There are 4 nested groupings, the coarsest first. Each group lies inside one group of the grouping before and may be the whole of it. The rows also spread widely along 16 directions, which tell nothing about the answers.
In the rows, 128 means zero.
Known rows, each followed by its group in each grouping:
[119 154 155 148 106 114 140 146  87 131 142 169 170  83 137  93  98 148
 179 105 154 143  85 185 114 131 128] : Mit J287 kur J440
[133 152 139 109 128 139 108 166  72 139 163 113  83 157 117 101 147  77
 113 109  74 130  91 113 116 150 105] : Gam J714 gab J941
[153 162 110 104 113  89 136 146 192  83 150 131 170 134 150 183  91 126
  74 121 142 164 150 134 181  51 141] : Gam J714 Timo J721
[166 174  88 130 156 143  87 189  88 146 133 110  79 148 135  85 138  80
 145 102  84 157  98 136 118 167 101] : ruz J89 Libod J817
[ 65 101 130  98 121 125 142  84  90 129 144 143 110 148  61 121 149  78
 147 148 134 117 122 135 101 131 144] : Mit J800 zari J925
[164  99 120 174 110 191 158 104 144 122 101 133 135 166 194 102 133 171
 134 130 142  92 128 104 136 119 130] : ruz J559 fir J165
[183 131 105 150 145 123 109  74 202  63 104 118  76 178 135 206 182 170
 111 142  91 126 172 110 141  96 105] : ruz J559 fir J770
[128 142 140 124 142 152 117  99 153 113 132 157 131 153 203 115 139 190
 123 121 144 139 143 165 140 111 108] : ruz J285 Betag J382
[163 154 160 150 132 156  98 116 119 123 158 120 162 140 148 177 109 152
 113 149  81 174 143 118 132 113 100] : ruz J559 Tavek J518
[156 139  81 119 173 146  97 135  95 198 121 100 101 131 118 142 186 119
 104 100 100 116  94 106  87 171 144] : Mit J287 gimu J61
[132 132 157 122 125 149 100 169  75 133 124 100 157 117 155 147 101  89
 123 117 178 164 104 106 128 108 142] : ruz J559 Tavek J430
[100 111 132  78 150 113 102 139 145 166 120 125 109 114 175 121 178 172
 105  91 167  98 113 136 110 160 152] : ruz J285 Kan J245
[148 154 166 140 101 147 142 162 110 118 141 126 150 144 162 128 108 175
  73 138  49  96 116  89 162 114  85] : Gam J622 govi J433
[145  91 111 162 179 111  85 142 116 114 117  94 130  79 144 119 146 139
 144 131 147 149 119  90  91 112 166] : Norer J724 Dafa J966
[145 192 140 140 113 119 132 152 136 117 108 140  79 167 141 132 130 105
 115 138 134 169 152 161 143 147 119] : ruz J285 Betag J350
[163 129  43 151 122 113 191 109 171 123 145 167 199 124 103  95 109 106
 182 153  70 148 138 161 134 112 112] : Mit J287 reve J705
[ 94 108 133 107 115  85 136 120 130 162 115 129 121 155 134 183 174  89
  98 150 139 166 138 130 106 150 172] : ruz J89 lile J7
[ 90  69 121 136 147 122 143 113  80 153 107 127 134 126 160 105 179 116
 119 157 139 132 112 101  90 123 164] : Gam J622 Kase J86
[170 115  98  82 131 118 166 108 206 154 148 113 167  74 131  82 144  95
 129 129 145 102 173  83 118  92 119] : ruz J285 Kan J582
[ 83 104 160  91 130 125 126 135 165  98 143 133 124 132 177  74 112 162
 112 147 149 113 160 132 147 104 112] : ruz J89 Libod J258
[110 136 100 112 143  63 107 143 114  82  95 134  99 161  97 229 178 135
  82  86 136 118  88 127 146  99 170] : Norer J468 mozo J784
[143 100  99 110 132  98 184 116 147 127 116 134 186 127 212 102 180  83
 107 168 109 156 145 109 132  71 114] : Gam J398 kogi J537
[110 122 131 168  89 120 154 183 101 114  81 109 133 117 119 137  67 106
 129 163 167 138 122 106 141 139 167] : Gam J622 govi J29
[155 159 135 132 165 165  98 148 125 128 151  93 123 108 134  90  84 136
 109 142 130 155 158 105 129 106 108] : Norer J468 fud J207
[106  70 148 178 104 153 138 180 116 116 141 109 135 156 174  87  69 115
 111 171 145 147 124  94 132 137 177] : Gam J714 gab J766
[141  99  96 138 150 118 175 118 120 137 146 145 234  73 167  60 128 131
 153 148 111 151 132 122 121  78 121] : Norer J515 mut J858
[153 100  67 117 126 141 179  79 166 151 121 126 126 126  65 129 155 103
 107  94 183  56 137  62 116  93 201] : ruz J559 Tavek J518
[103 111 138 132 113 118 139 102 149 143  97 140 123  80 106 134 130 186
 174 122 190  91 133 149 108 168 154] : ruz J559 fir J165
[167 147 179 191 118 184 160 153  43 151 130 109 163 117 161  58 100 106
 118 170  88 149 128  75 117 114  98] : Norer J515 mut J858
[143 125 135 134 148 104  92 133 149  77  97  99  62 117 136 122 158  86
 166 153 161 160 162 124 109 121 108] : ruz J285 Betag J350
[138 109 137 134 122 141 121 141 136 139 137 105 147 113 132 129  97 128
 115 123 161 127 128  91 117 121 169] : Norer J724 Dafa J966
[175 131 100 116 114 153 148  85 154 151 145 116 135 150 119 134 138  60
 137 135 126 152 156 102 110 102 122] : ruz J89 lile J7
[151 100  53 129 102 105 164 129 152 151  88 130 159 101 100 142 150 114
 188 107 112  87 102 123 121 157 131] : ruz J89 lile J7
[174 132  88 156 148 115 139 137 143 161 136 142 126  95 139  75 172 186
 153  99  74  98 106 135  99 176 123] : Norer J515 mut J858
[ 84  48  89 104 133  70 134 119 105  96 102 125 170  81 120 138 174  86
 215 141 122 128  93 137 105 119 115] : Gam J714 gab J941
[ 84 106 139  80 111 120 105 129  80 128 148 133 146 129 106 170 127 126
 130  89 142 107  73 126 121 120 141] : Gam J622 govi J433
[103 162  51  60 148 170 116 108  84 151 154 137 133 148  55  95  83  26
 196 102 162 173 124 179 124 120 115] : ruz J89 Libod J258
[203 161 117 146 125  93 153 130 182 161 143 144 176 102 214 143 168 171
  76 132  95 156 141 120 122 108 132] : Gam J622 govi J433
[168 131 125 115 135 166 112 163 112 145 155  71 103  55  43  44  88  79
 174 112 127  75 127  55 104 144  97] : ruz J559 fir J770
[158 144  71  90 141 154 113 175 197 130 129  90 127 115 151 102  68 142
 111 128 144 126 160 117 159 132 114] : Gam J622 govi J433
[ 96 166 124 139 135 123 137 119 108 103 109 162 168  94 134 115  65 128
 180 138 225 195 145 199 140  91 155] : ruz J285 Kan J582
[171 121 132 116  96 113 167 106 186 143 158 134 147 135 142 128 151 113
 117 129 108 115 143 108 117 117 119] : Norer J468 mozo J784
[ 62  59 133  68 120 133 149 130 124 106 122 118 162 126 134  94 114 124
 144 134 158  90 128 116 144 108 117] : Norer J515 mut J858
[143 123 119 141  85 130 168 137 145 154 107 126 168 114 102 161 106 139
 127 134 126  98 129 103 140 152 144] : ruz J559 fir J165
[169 204 125 134 102 158 133 121 163 159 147 142 114 161 133 162  79 132
 100 101 192 164 139 170 131 130 169] : Mit J287 gimu J61

New rows, each followed by its group in each grouping:
[153 137 132 165 178 102  61 146  98 100 155 123  95  85 135  95 157 142
 165 110 104 157 101 129  88 119 121] : ruz J89 Libod J817
[168 187 118 143 148 194  91 139  79 158 143 120 142 114 140 111  87 149
 137 108 130 148 104 145 121 137 109] : Mit J800 zari J925
[ 83 142  86  98 158  82 131 123 135  59 114 156 140  88  79  95 112 126
 210 142 121 142 147 188 152  99  83] : ruz J285 Kan J582
[182 139 126 154 120  70 119 137 144 106 118 128 171  76 153 170 163 134
 167 137  65 152 120 126 120 114  81] : ruz J89 Libod J817
[182 212 119 101 142 132  88 154 128 132 142 121  92 126 118 140 132 112
 112  70 140 143 120 140 135 121 109] : ruz J285 Betag J350
[142 129 146 145 112 119 133 164 114 117 117 111 141  91 142 107 104 111
 130 121 171 128 118  96 127  97 147] : ruz J89 lile J7
[108  83 150 135 135 129 122 112  83 197 132 116 134  70 111 103 180 150
 143 137 111  79  96  94  61 188 144] : Mit J800 zari J925
[137 151  83 121  97 123 169 156 138 114 117 128 124 145  76 118  95  58
 122 127 151 116 126 119 152 112 153] : Mit J800 zari J925
[155 133  93 116 124 154 159 152  78 154  96 114 137 162 175 111 162  65
  97 123 117 124 100  86 133 107 123] : Gam J622 govi J433
[156 194  83  66 172 139 114 143 146 199 175 114 171  44  82 100  87 144
  97  74 168 116 129 128 122 111 147] : Mit J287 gimu J61
[148 160  92  64 164 136 134 102 161 199 126 111  98  96 144  92 175 126
 109 120 143 119 161 131 100 157 115] : Gam J398 kogi J537
[145 127 116 142 145 156  95 135 118  98 115 104  91 133 120 118 112 106
 153 118 164 132 128 109 121 114 135] : ruz J285 Kan J582
[119 130 142 122 141 140 131  97  77 130 123 152 147 120 145 118 173 178
 137 100 104  84  83 138 114 109  99] : Mit J287 reve J705
[139  95 149 181 104 130 154 136 150 124 127 138 102 120 168  76 139 191
 135 135 115  78 119 113 113 160 144] : Gam J714 gab J766
[165 153  99 198 150 168 152 100 112 163 117 118 117 116  91 101  96 101
 126 165 173 165 161 107  90 121 187] : Mit J287 reve J705
[152 148 155 145 110 118 140 127 127 143 131 123  92 114 108 112 146 128
 145 132 111 123 136 125  99 168 117] : Norer J515 mut J858
[155 101 107 107 135 115  98 148 169 107 131  88  94 114 132 154 147 137
 100  87 154  84 112  78 124 111 156] : Gam J714 gab J941
[ 91  76 134  54 141 159  85 121 117 153 161 109 144 115 166 109 137 162
 136  96 139  91  95 118 107 140 110] : Gam J622 govi J29
[129  88 101 112 114 118 170 124 141 140 157 161 185 136 164  89 154 136
 130  90 123  94  89 127 126 101 145] : Norer J468 fud J207
[145 147  97 113 141 122  80 148 130  81 165 122 118 150  84 170 107 124
 130  85  98 126  89 135 142 100 120] : Mit J287 gimu J61
[163 203 112 174 110  93 169 115 142 141 133 160 108 114  32 139 123 116
 132 145  83 142 160 140 122 152 138] : ruz J285 Betag J350
[ 75  97 131  85 164  89  82 162 119  72 129  92 158 127 140 176 110  87
 106 170 140 190 138 123 147  69 124] : Mit J287 gimu J61
[215 156 108 138 139 140 122 113 160 117 124  89 122  95  82 182 137 127
  79  87 156  85 139  36 130  61 157] : ruz J559 Tavek J430
[129 120 164 124 118 160 114 188 106 152 131  66 103 101 125  83  87 113
 102 161 112 103 136  56 119 162 111] : Gam J622 govi J29
[111 104 130 125 122 134 106 103 137  67 116 114 119 133  98 164  99 124
 154 137 154 117 144 111 140  83 122] : ruz J89 Libod J258
[129  96 141 183 124 116 104 167 102  89 141 106 141 125 131 159  94 129
 117 151 110 156 105  92 126 113 162] : Gam J714 gab J941
[183 168 142 176 105  94 174 126 154 155 121 133 162  69 145 110 125 107
 139 170 130 177 170 121 107 116 131] : ruz J89 lile J7
[115 149  80 172 131 157 121 158  85 110 100 137 134 155 107 126  64 122
 193 145 119 167 102 187 141 159 122] : Mit J287 gimu J61
[ 99  90 127 135 142 156 126 118  85 135  74 116 164 124 176 126 143 129
 170 175 117 143 132 128 123 146  85] : ruz J285 Betag J382
[181 114  75 169 136 130 127 105 157  72 133 118 142 155 116 172 120  98
 130 130 129 147 127  99 131  52 153] : Mit J287 gimu J61
[198 135 106 123 155  97  75 167 126 127  98  70 135  74 142 182 177  98
 154 121  94 153 114  91 110 135  83] : ruz J559 fir J770
[152 127 160  95 178 173  44 149  71  82 151  52  89 109 145 111 129  84
 117 119 122 137 117  59 118  66  70] : Gam J714 gab J941
[151 136 198 181  77 169 111 161 100  96 142 124 114 135 154 103  70 135
 171 125 151 133 104 127 127 141 113] : ruz J559 fir J165
[200 150  98 150 106 132 138 171 156 184 134 101 174 118 161 158 107  81
  88 143 132 174 131  99 119 143 164] : Mit J800 zari J925
[191 195 151  78 148 167 105 165 132 150 142  57 113  97 156 113 111  88
  54 130 127 138 166  60 144  87  76] : Gam J714 gab J941
[164 137 125 114  89 128 144  83 207 123 162 126 132 160  65 216 114 129
  89 122 117 106 166  92 140 110 151] : ruz J559 Tavek J518
[139  88  95 133 140 139  83 126 104 112 158 109 125 173 120 149 140  59
 166 141  70 171 109 112 103 128 111] : ruz J89 Libod J258
[153 115 131 145 110 129  97 197 126  62 141 109  95 166 171 117 111 133
 115 102  97 109  81  98 150 111 117] : Gam J622 govi J29
[ 75 140 159  70 138 159 111 113 136 110 159 132 128  97 134  66  78 183
 170 138 135 118 153 179 142 135  62] : Gam J714 gab J941
[160 131 137 121  93  87 168  92 179 139 172 151 145  76  56 122 152 137
 161 111  89  74 136 110 104 135 118] : ruz J559 Tavek J518
[ 80  69 105 125 148 124 127 121 170 108  84 111 102 104 119 105 126 194
 141 145 161  72 153 110 130 142 150] : ruz J89 lile J7
[147 159 154 127  70 123 153 166  80 157 164 148 145 144 138 111 121  77
 141 115  84 143  80 138 118 154 108] : Gam J622 govi J433
[143 136  86 116 135 136 130 126  81 149 156 139 150 105  86 111 132 113
 138  78 119 102  74 109 110 104 144] : Gam J622 Kase J86
[160 128 167 112  76 167  94 156 127 148 181  88 169 111 129 154  54 112
 158 140  80 144 116 105 119 162  70] : Gam J622 govi J29
[127 116 122  87 124 166  69 127 193 135 183 103  75 188 125 146  92 131
 118 117 129 147 153 138 122 168 132] : ruz J89 lile J7
[ 76 147 101 135 148 125 146 118 118 154 123 155  64 137  75  87 131 179
 127 136 119 105 138 169 118 196 163] : Gam J714 gab J766
[169 206 135  91 172  93  54 141 149 136 190 111  43 118  97 139 169 107
  85  97 115 167 136 140  94 138 128] : Mit J800 zari J925
[159 162 139 105  74 164 142 134 155 122 153 140 112 204 133 159 107 121
  96  79 138 101 114 127 161 123 132] : ruz J559 Tavek J518
[142 135  76 102 160 117 130  86 145 132 142 133 139  97  64 133 149 141
 151 108 104 102 132 125 115 113 114] : Norer J468 mozo J784
[134 156 151  57  99 109 152 110 126 190 168 138 168  79 109 113 161  96
 140 113 102 105 116 138 102 146  83] : Mit J800 zari J925
